The first 7 rows are patterns. Each new row is the sum of 2 different patterns, raised or lowered, with some noise. Before adding, each is slid sideways (what falls off one end comes back at the other) and multiplied by a number that may be negative. Names go in the order of the patterns.
Some rows, each with the names of its patterns after it:
[ 11.9 -14.6 -13.7  17.6  29.1 -20.8   3.8 -21.8  28.4   7.8  23.7  16.7
   7.8 -26.8  -7.1  21.4  26.7  19.9   2.6 -16.8  16.5   2.4 -27.4 -10.9
 -14.7 -10.0 -27.3  16.6 -24.9  -7.2 -23.3  -2.3   7.4  23.4 -26.4  11.7
  13.7  20.5 -13.5  -7.3  14.5   8.1 -22.0  23.4  12.7 -29.2  25.4]  voduz
[ 10.7  -7.4   9.2  28.9 -17.0 -28.2  -0.4  13.4  17.6 -24.1  -4.9 -21.9
  16.7 -23.6   2.2  16.8 -25.1  15.7   5.5 -24.1  27.3 -17.3  25.0 -19.7
 -18.2  -6.1   7.6  13.0  23.0  -1.2   7.6  -8.1  11.3  11.3   1.5  16.2
  -8.9 -23.4   9.3 -18.4 -26.1 -13.3  11.0   4.8 -15.4 -24.1 -12.9]  Div
[-14.0  -8.3  -9.7  12.6  18.7  -2.1 -25.7  24.0  -7.7   5.0  -5.6  20.6
  24.5 -15.4 -14.9 -27.8 -20.4  15.1  -6.1  24.9   7.1 -12.8   1.9  13.9
 -14.5  18.1  18.4   4.0 -11.5 -19.5 -13.8  -3.6   6.9   1.5 -16.6  -4.7
  -0.7   6.1  28.7  -8.0 -22.5  10.9  18.5   1.8 -26.2  22.3  19.3]  vak
[ -7.5  -1.4 -25.8  17.7 -14.2  -7.4  -6.5   0.2 -22.8   9.7 -28.4  19.4
  23.5  -0.9  -9.8  25.8 -25.3   2.7  27.2   9.1 -10.9 -22.9  -5.9  26.7
   9.4  -0.6  28.5 -14.0  23.1  19.4 -27.2  -3.6  -5.2   2.1  25.9 -23.7
   3.4   3.9  -2.6  -6.8  27.4  27.8  27.0  12.3 -19.5   6.9   2.6]  soge
[-26.1  15.7 -18.1  -4.8 -12.1  27.4 -19.2  -4.7  22.6   6.1  28.8  24.8
  -7.8 -22.3 -25.5  22.7  -2.4  17.9  -7.3 -15.1  14.9 -18.7  22.8   8.1
   7.8 -29.0 -21.3 -17.4  28.6  12.7   9.1 -12.2  12.1  -1.5  11.6 -15.3
  -0.5 -10.9 -15.9 -16.2  18.7 -12.9 -15.2  -4.3 -18.0  28.8 -28.6]  beses
[-13.8  22.9  25.9  27.0 -25.0  15.5  20.6  10.9  -6.4  -0.5  24.7   9.3
  -3.0   5.4   6.3  17.0  -0.3  -2.5  14.3  22.1 -27.3  24.7 -17.2  10.8
  -9.7 -14.7  11.8  23.9 -18.9  -5.5   2.9  28.2 -27.8 -12.7  20.3  13.9
   5.3 -17.4  -9.7 -11.2   3.3   3.8  20.1 -16.1 -18.7 -28.2 -26.1]  Lutat
[ 28.9  18.0  -3.0 -18.7  -8.3  -6.8 -16.3  -9.6   9.3 -15.2  28.9  24.5
 -22.7 -25.5   2.7  21.4  28.9   8.7   2.6 -28.9 -19.2   1.8 -14.7 -27.2
  23.0  -5.1 -16.6 -18.3   1.3   5.3 -15.9  -8.0  -7.8  16.5  14.9   9.8
  18.6  -3.7  21.0  -8.5  10.7 -22.2  27.5  13.5  -2.3   3.0  -1.3]  Non

New rows, each followed by the names of its patterns:
[ 24.7   3.1 -30.4  17.4  20.6  34.8 -10.4  -1.5 -33.3  32.1 -23.6  -9.0
   1.9  -4.7  20.1  -1.8 -15.8  36.8 -24.7  16.3  16.1 -26.7  -7.0  23.8
  22.8   7.2 -21.6  18.7  -3.0  20.9  -6.6  -1.6  -7.9 -20.6 -23.5  27.7
  -3.6 -26.3 -24.7  -4.0   3.8   1.9 -23.0 -14.5  27.1   3.1  21.3]  voduz Div
[ 12.3   6.5 -44.3 -18.3 -41.9  14.8 -36.6  -7.2  -8.9 -10.5  -4.2 -13.7
 -27.7  -8.7   9.3 -24.6 -34.0   6.6   9.2 -27.5 -47.9  34.1 -29.2  27.5
 -36.4   4.7 -11.7 -30.9 -38.0  32.3   5.2 -25.9 -52.9   0.7   5.7 -13.3
 -28.3  -2.4  30.7  14.5  20.8  -0.6  13.3 -37.0  22.9  21.7  46.0]  voduz Lutat
[-14.9  30.0  -5.1  26.0   5.4  19.9   1.3   1.8   8.2  34.8  16.4  -9.5
  36.8  47.9  22.8  20.3  21.5  -1.5   8.2   4.2  56.2   3.4  10.3 -16.6
 -20.0  14.9  16.5  57.6  50.6  -7.4  13.9  21.6  11.7  27.4  22.6  47.9
  17.4  19.6  18.6  35.5  20.4  20.2   5.5  23.0  31.2  -0.3  27.8]  beses Lutat
[ 16.1  49.5  -6.0  46.8  24.1 -12.7  -4.7  23.7  22.0  31.1 -11.2  15.9
  39.2  21.9  -1.3  26.0  32.8  36.0  14.8 -17.7  23.2  -0.5  22.6  29.8
 -27.0   8.3  -0.3  14.6  21.2  17.9  -7.3  -2.2 -29.6  29.8  25.0  -8.2
  15.7  34.1 -20.5   5.8  39.5  20.5  -8.8 -21.1  -0.6  45.1  31.4]  soge Non
[ 54.2 -29.9 -19.1  -1.0  32.2  49.3   0.2  19.1 -42.6 -16.4  13.2  16.8
  -1.4  41.5 -24.9 -19.0 -22.1  20.0   8.6  -9.1 -15.5  18.9  25.9  28.7
  25.3  44.0 -11.5  45.4  15.1  22.4   2.6   8.5  47.5  33.2  -2.5  22.1
  38.1  36.4 -17.5   5.1   3.2 -20.0 -11.7 -22.1  -8.1  -1.1  56.8]  beses Non
[ 12.6  15.0  47.9 -31.7   9.3  16.8  -1.7  18.2 -21.5  12.4  25.6 -16.2
   4.5   4.1  34.8 -13.6  -4.7  34.6  24.4  -0.6  43.7 -23.7  -2.5 -32.9
   7.3  14.6  43.1 -25.2 -15.9  19.0  16.6  -2.3   0.5  33.7  -9.5 -11.7
 -29.7  17.2  -0.6   9.8  -2.2  37.8 -16.6 -10.3 -38.8 -20.1 -20.0]  beses Lutat
[ 16.7  14.2 -21.9  -3.7  -2.5  54.7 -22.7   8.5  22.7  36.0  11.1  -9.9
  19.6  18.7 -10.1  32.6  15.8  -9.9  44.1  21.4 -13.9  26.8  12.6  54.0
 -10.8  25.0   5.4  32.5   4.4  48.7  39.0  22.4 -32.1  29.1  45.2  24.7
  21.8   8.7  14.1  37.9  30.0 -18.2  -1.0 -14.5  19.9   3.3  50.0]  voduz Lutat
[ 29.7  44.1  23.2  59.0 -21.3  19.1   6.5  55.7  32.5   1.6  -5.5   8.6
   2.6  45.2  34.3  57.2   8.7  28.3  36.5  36.0  15.8  15.1  61.9  50.4
  -8.0  21.6  14.9  29.4  -3.0  34.4   9.2  -3.7  14.6  -1.2  24.9  15.1
  21.5  54.3  16.9  25.6 -28.7  46.6  57.4  -5.7  28.8  -9.8  26.0]  vak beses
[  6.7  -9.7  14.3  31.7 -19.6 -47.8  32.7  23.9   0.6 -46.1  39.7  23.7
 -35.7 -26.8 -15.7  35.0  22.0   7.7 -25.0  24.3 -27.9  21.4  11.2  43.6
  43.9  -4.8 -39.3 -50.3 -39.0  44.1 -15.6   0.7  -0.7  -4.2   2.1 -10.3
 -16.7  22.3  11.2  -1.1 -21.6 -13.3 -11.7 -12.0 -20.8  33.2 -37.0]  vak Lutat
[-43.0 -10.2 -11.7 -16.1  -5.5  23.4 -35.3   3.2 -12.2   4.7  -3.7 -33.4
  -0.7 -28.7  -0.5 -15.3 -13.2 -38.2  -6.0 -26.1  31.7  17.8 -55.7 -36.8
 -38.5  -9.7  28.0 -47.4 -14.6  21.2  -9.0   1.8  22.7  35.3   1.7  24.4
 -22.6  19.1  -8.8 -23.7 -33.6  -4.0  -4.0 -31.0 -44.0  -2.9  -7.5]  voduz soge
[-17.9  -2.9 -24.2  -6.0 -11.6   3.9 -41.8 -38.9 -16.0  -1.8  -3.9  -4.5
 -15.4  14.5  -1.3  -1.9 -33.8 -13.7  -8.1 -20.2 -25.6   6.6 -44.7 -17.8
   3.9 -34.4   6.7 -38.8 -16.1 -12.3 -45.6  -1.4 -18.8  24.8 -42.0 -25.8
  17.1   7.9  -3.5  14.5 -18.5 -28.7 -48.8 -12.3   1.5  15.8   7.4]  vak beses
[ 17.3  27.5  -6.6  29.5  16.6   2.3  17.9   6.4   5.7  12.8  12.0  52.3
  -7.6  64.5  44.2  11.3  -5.0  41.6  32.5  78.1  15.1   2.3 -11.1  13.1
  -1.8  26.8  -7.9  16.4   9.2  11.3  19.3  30.1   2.6  -7.5  11.8 -12.7
  46.5  16.9   7.6  58.1  15.4  45.9   9.8   7.9  23.1  42.8  31.1]  soge Non
[-76.7 -66.8 -29.2 -23.9 -50.7 -13.2 -28.4 -40.4 -58.9 -68.7 -34.1 -28.2
 -60.3 -24.1 -84.8 -25.3 -60.1 -38.3 -31.4 -45.4  -9.6 -10.0 -50.8 -37.0
 -47.0 -20.1 -66.4 -58.8 -72.4 -25.8 -41.2 -26.8 -46.7 -43.1 -70.0 -26.1
 -55.3 -26.1 -11.6 -52.8 -69.5 -15.2 -71.5 -66.4 -36.8 -26.8 -47.0]  Div soge
[ 11.1  47.8  23.4   9.5  39.5  11.8  -8.7  22.7  45.5  57.2  38.7  27.2
  -4.5  11.7  15.3  59.7  27.2   5.4  30.7  23.1  34.3 -14.4  35.2  37.1
  16.9  20.7   2.9  47.4  41.8   4.5 -10.9  42.7 -11.4  27.2  13.9  42.7
  31.5  36.2  20.2  27.1   7.6  18.1   5.5  73.3  47.0  -0.7  -2.9]  Lutat Non
[-15.5 -40.6 -17.4   9.2 -44.2 -39.7 -11.0  -6.6 -22.7 -39.6 -24.0 -18.2
 -17.3 -57.2 -57.6  -5.3 -57.1  -3.1 -49.6   2.3 -23.0 -13.3 -66.9 -21.1
 -16.9 -28.5 -40.9 -31.8 -29.0 -35.6 -21.6 -26.3   0.3   0.1  -2.9 -36.2
 -10.5 -62.4 -34.5   9.8  28.6  -8.1 -35.3 -63.0 -51.9 -48.2  24.9]  Lutat Non
[ 21.5 -23.0  -1.1  41.5  28.5   0.6  21.5 -24.2  29.6  31.8  27.1 -13.5
   2.9  -1.0  15.3  35.8  -4.1  25.2  14.8   3.9  39.1 -33.8  17.5  16.8
  18.3  17.2 -22.6  -8.3  14.1  -3.5   5.7  19.3  21.7  27.4   6.0   5.2
  34.9  -1.4  11.6  33.2   0.2  10.8  -9.0  14.7  22.4  11.0 -13.6]  Div soge
[-22.0   8.1 -14.7  21.6  -1.1  -6.8  -0.9  27.1  -5.7 -23.5  -5.5   4.6
  25.1  13.3  21.5 -16.5 -13.1  -2.9 -12.6  -7.3  16.5   8.3  31.4   2.2
  -0.7   0.4  10.9  23.5  -6.7   1.6  28.1   6.4  12.9   2.0  -1.8   5.2
  26.0  -0.9  29.2 -21.9  25.5 -29.4  -9.0  13.4   3.7  34.5  45.1]  vak Lutat
[ 15.9   7.9  62.1   3.0  31.3  14.9  25.7  41.7  16.7  10.1   5.1  42.2
  14.5  53.3  31.3  39.1  24.7  21.9  34.5  49.6  31.7  27.9  39.1  56.9
   5.1   7.3  16.7  17.5  13.5  67.9  28.6  16.0  38.0  65.3  25.7  49.7
  52.3  35.4  31.4  44.4  50.3  36.5  31.7 -16.9  23.0  39.9   3.0]  vak Non
[ 21.1  11.3  15.8  -9.7  17.7 -27.5 -11.2  20.0  20.2  -7.9 -21.9 -29.1
  -6.7  16.6 -38.0  -9.3 -10.7  -4.4   2.4  -5.1 -10.8  -2.2 -16.8  -2.5
  24.1   1.8  -1.7  -9.6 -11.6  15.1  -4.7 -27.2  26.1  -3.7 -44.0   6.5
  10.7  -7.0  20.7 -24.1 -17.6 -10.6  -8.6  34.3 -35.1 -13.1   4.6]  voduz soge
[ 31.9  11.3 -31.7  19.7  -7.4   2.5 -10.4  -7.5   2.1  -3.4 -10.7   1.9
  -2.8   5.2 -10.6 -10.7   0.6   0.0  13.4   9.7 -31.1 -10.7  -5.9  -1.3
 -19.5 -11.1  10.2  -4.4 -30.1 -27.7  -5.6  -0.9  16.8  11.9 -35.4  -5.2
  -8.9   3.7   1.5  -2.6  10.5 -33.9  -3.7 -45.9 -15.3  14.3 -30.0]  Div vak
[ 14.7   7.7   7.1   5.8  33.9 -30.8 -15.1  21.0 -29.8  -1.2   2.9  30.6
 -18.0  -0.4   2.9 -13.3  29.5 -25.4   2.4 -35.7 -19.7  -0.8  44.8  12.5
  -8.3  -9.7 -11.1  -8.4  29.2 -27.9  -9.0  57.8  36.5  22.9   7.1   9.3
 -14.6  35.3  35.3  46.8  10.2   8.6   4.6  16.1  -5.9   7.0   3.5]  voduz Non
[-25.4 -28.8  -0.8 -47.9 -22.0   6.6 -32.8 -33.4 -47.0 -32.8  -4.4  -4.8
   1.6 -40.9   2.0 -19.9   2.3  13.0 -25.7  14.9 -36.5  -7.0 -41.6  36.5
  11.1  -2.9 -36.0 -23.9   2.6  10.7 -25.9 -31.7 -23.6 -10.2 -27.8 -11.8
  12.4 -15.0  -4.2  17.8 -27.6 -33.8   1.2 -17.6  32.6  13.1 -20.9]  beses Non
[ 18.0  -0.6   0.0 -16.2   9.7  28.7 -10.7 -32.6  -9.5  29.8  -4.3 -38.4
  18.5  21.7 -31.9   3.9 -32.0  20.3  37.2  -1.3 -30.5  38.8 -20.6   8.4
  15.2  28.8  15.6 -33.0 -16.6  -4.5 -13.1  12.7  11.5  13.9  25.7  -1.8
 -19.1   2.1 -19.1  15.3  33.3 -13.4  -6.3 -12.0 -14.9  -6.2  26.0]  vak soge
[ 13.5 -29.0   6.7  38.6   1.8  40.1  31.1  20.4 -42.6  -8.3 -21.7   6.6
 -20.9 -44.3 -32.6  15.0  15.3   0.1 -27.4   8.1 -25.1   1.7  -7.5  -8.4
  10.6 -41.1 -30.3  19.1  -3.0  40.7  -3.5 -14.9   3.2 -13.0 -20.3   4.3
   4.0 -12.3  -7.7  33.7  18.0 -11.5  -0.8 -22.9  24.9  27.5  14.1]  beses Lutat
[ -7.3 -12.7 -13.1 -25.7 -22.8 -20.4  29.0   6.7  -7.5 -13.5 -23.9   2.5
  -1.7   7.9  20.7  10.5 -14.0  16.2   2.7  15.7  -4.0  -6.5  -3.0  -1.5
 -39.1  11.6  -3.3 -18.9 -12.6  -1.9  11.2   4.9 -20.4  10.9  -0.5 -44.8
  17.0  -4.1  -8.6   4.7  12.7  19.9 -16.3 -30.4   8.8  -2.1   8.7]  vak soge
[ -6.9  23.9   0.6   0.8  32.9  38.6   4.0 -29.6   3.2  25.3  43.0   1.1
  23.3  17.5  35.1 -12.6  29.2  11.1 -16.1  50.8  40.2  -5.5  17.4 -18.5
  22.5  -0.3  32.2  25.2  15.8  38.4  58.0  -5.4  26.6  18.8  38.1  29.2
   7.3  40.6  17.6   5.4  11.4  -7.9 -12.3  -3.4  23.3  -2.4  17.0]  Div Non
[-14.1  13.7  35.3 -11.4   0.5   4.8  -6.3  -1.4   7.4   8.5 -25.6  12.3
   4.1  11.0  13.1  -0.2  35.1   7.5  -5.3  17.3  23.1 -16.4  -4.6 -23.3
 -18.6  33.0  -9.7 -11.4   2.3  17.9  33.6 -17.1   3.5   1.9  20.8  -2.9
  32.1  16.9  15.4 -31.0 -14.3  16.9  21.8 -31.8  26.5  -9.0  -4.6]  Div soge
[ 50.8  57.2  18.4  -4.0  32.1  48.9  64.2  58.1  29.3  -5.1  27.5  52.9
  25.4 -13.0  70.9  45.9  13.4  12.4  21.7  49.0  44.1  25.3   0.9  58.8
  38.9  44.9  55.1  47.2  67.1  13.0  29.9  -7.1  34.4  60.5  25.3  55.2
  36.3  44.6  46.8  45.2   8.6  45.7  38.1  23.7  18.0  30.5   7.2]  vak Non
[ 11.9   0.4 -10.3 -18.7 -35.6 -17.6  16.5  15.7  16.7   9.8  -2.3   8.9
  25.6   2.7   1.4 -11.8   0.8  -1.0   7.1   2.1  -3.0 -22.9   0.9  40.1
 -30.9 -39.3  29.7   5.5 -16.8 -10.0   7.8   6.8   3.3  39.6  26.4  37.8
   8.5 -17.4  -1.9   1.1  38.1   4.1  11.7   6.8  -6.7  -5.5 -25.3]  voduz beses
[ 23.7  51.6 -11.5  10.0  27.0  21.1  12.4  20.6  29.3  34.2  14.3  -5.2
  -1.0  27.3   1.9  23.1 -31.0  22.1   0.4  -2.1   4.7  -0.9 -16.2  21.1
   1.2  36.0  37.7  21.1  13.4  32.5  -1.7  -6.1  30.2  39.2  17.9  -5.8
  -0.3  20.6  16.3   6.6  60.5   8.8  36.4  42.1   4.6  -7.0  10.1]  soge Non
[-35.1 -16.4  15.5   4.6   1.5 -28.4 -16.2  15.3  12.5   6.4  19.3  31.8
 -16.7   9.6  -2.3 -22.3 -31.4   3.6  28.9  14.0 -39.2 -26.9  -7.8  18.5
   8.0   4.2  11.2  20.9  32.8 -42.6  -5.9  13.7  20.3   9.4   6.9   0.4
  -8.5 -14.2 -38.7 -21.3   4.9   3.9  20.7 -38.5  19.8   6.8  26.2]  Lutat Non
[ 30.6 -30.9  41.7   2.3 -10.5  13.0 -13.2 -17.1  -2.7  31.7 -15.9 -22.8
  11.8  23.4  -2.3  14.8 -20.0  33.6  32.9  40.8  -5.1  -5.0   1.1  29.6
   0.2  58.2  46.7  -7.6  10.2  -3.1 -32.2  17.6  10.2  19.0 -23.6  16.2
 -11.7  15.8   0.3  34.7  19.6   8.9 -24.5  -0.9  33.5  17.3   7.5]  voduz Lutat
[ -9.7 -21.9  43.2   4.5  13.2  -9.8   8.8  15.4  12.6 -14.6  30.5  -7.6
   7.6  19.9 -32.2  10.4  30.8  33.0  11.1 -23.4  36.2 -14.2  25.1   8.6
   4.6 -16.9   7.4  -8.6  12.9  13.8   4.0   4.8   6.3  11.4  16.5  -1.2
  16.9  36.9  21.4  20.7  -1.3  38.4  18.0  20.4   5.5  22.8  33.2]  voduz vak
[  9.8   8.1  11.9  40.9   6.5  20.5  19.5   7.4 -20.1   5.7  17.7   6.0
  22.2  40.8   4.3   6.4 -28.3  -1.0  32.8   9.0  14.4  43.3 -11.1 -14.4
  11.0  33.3  39.5   6.7  18.7  -9.0  21.2   8.5  21.8  29.6  -5.8   8.7
  26.8  17.2  27.6 -12.6  28.9  20.0 -12.1  -5.6  34.5  28.7  38.2]  Div vak
[-32.3  15.7  21.8  -4.6 -30.9 -38.6 -13.4   8.9 -35.1  27.2   1.0 -43.4
  11.1   7.2 -33.2  -4.8  16.4  20.3 -28.5 -22.8 -35.5   9.1  -5.5   9.3
 -10.7  -8.4 -25.9  -6.0  33.3  -1.1 -15.4  -3.7 -10.2   5.4 -29.1 -13.1
  -2.0 -31.7 -26.9 -44.6  13.0 -18.6 -17.9 -48.6   5.1  -6.2  16.6]  voduz vak
[ 10.7  20.5  33.1  47.0 -11.5  75.2   2.0  34.9   2.7  24.0  49.7  77.6
  -8.1  39.9  50.6  82.6  -0.4  21.4  69.1  57.1  17.3  48.0  48.1  -1.4
  64.9  49.1  42.0   9.3  43.3  45.6  -5.6  30.1  31.6  86.2  67.0  44.2
  66.8  58.8  19.0  26.2  56.3  79.1  65.8  42.3  26.0  58.2  55.4]  voduz Lutat
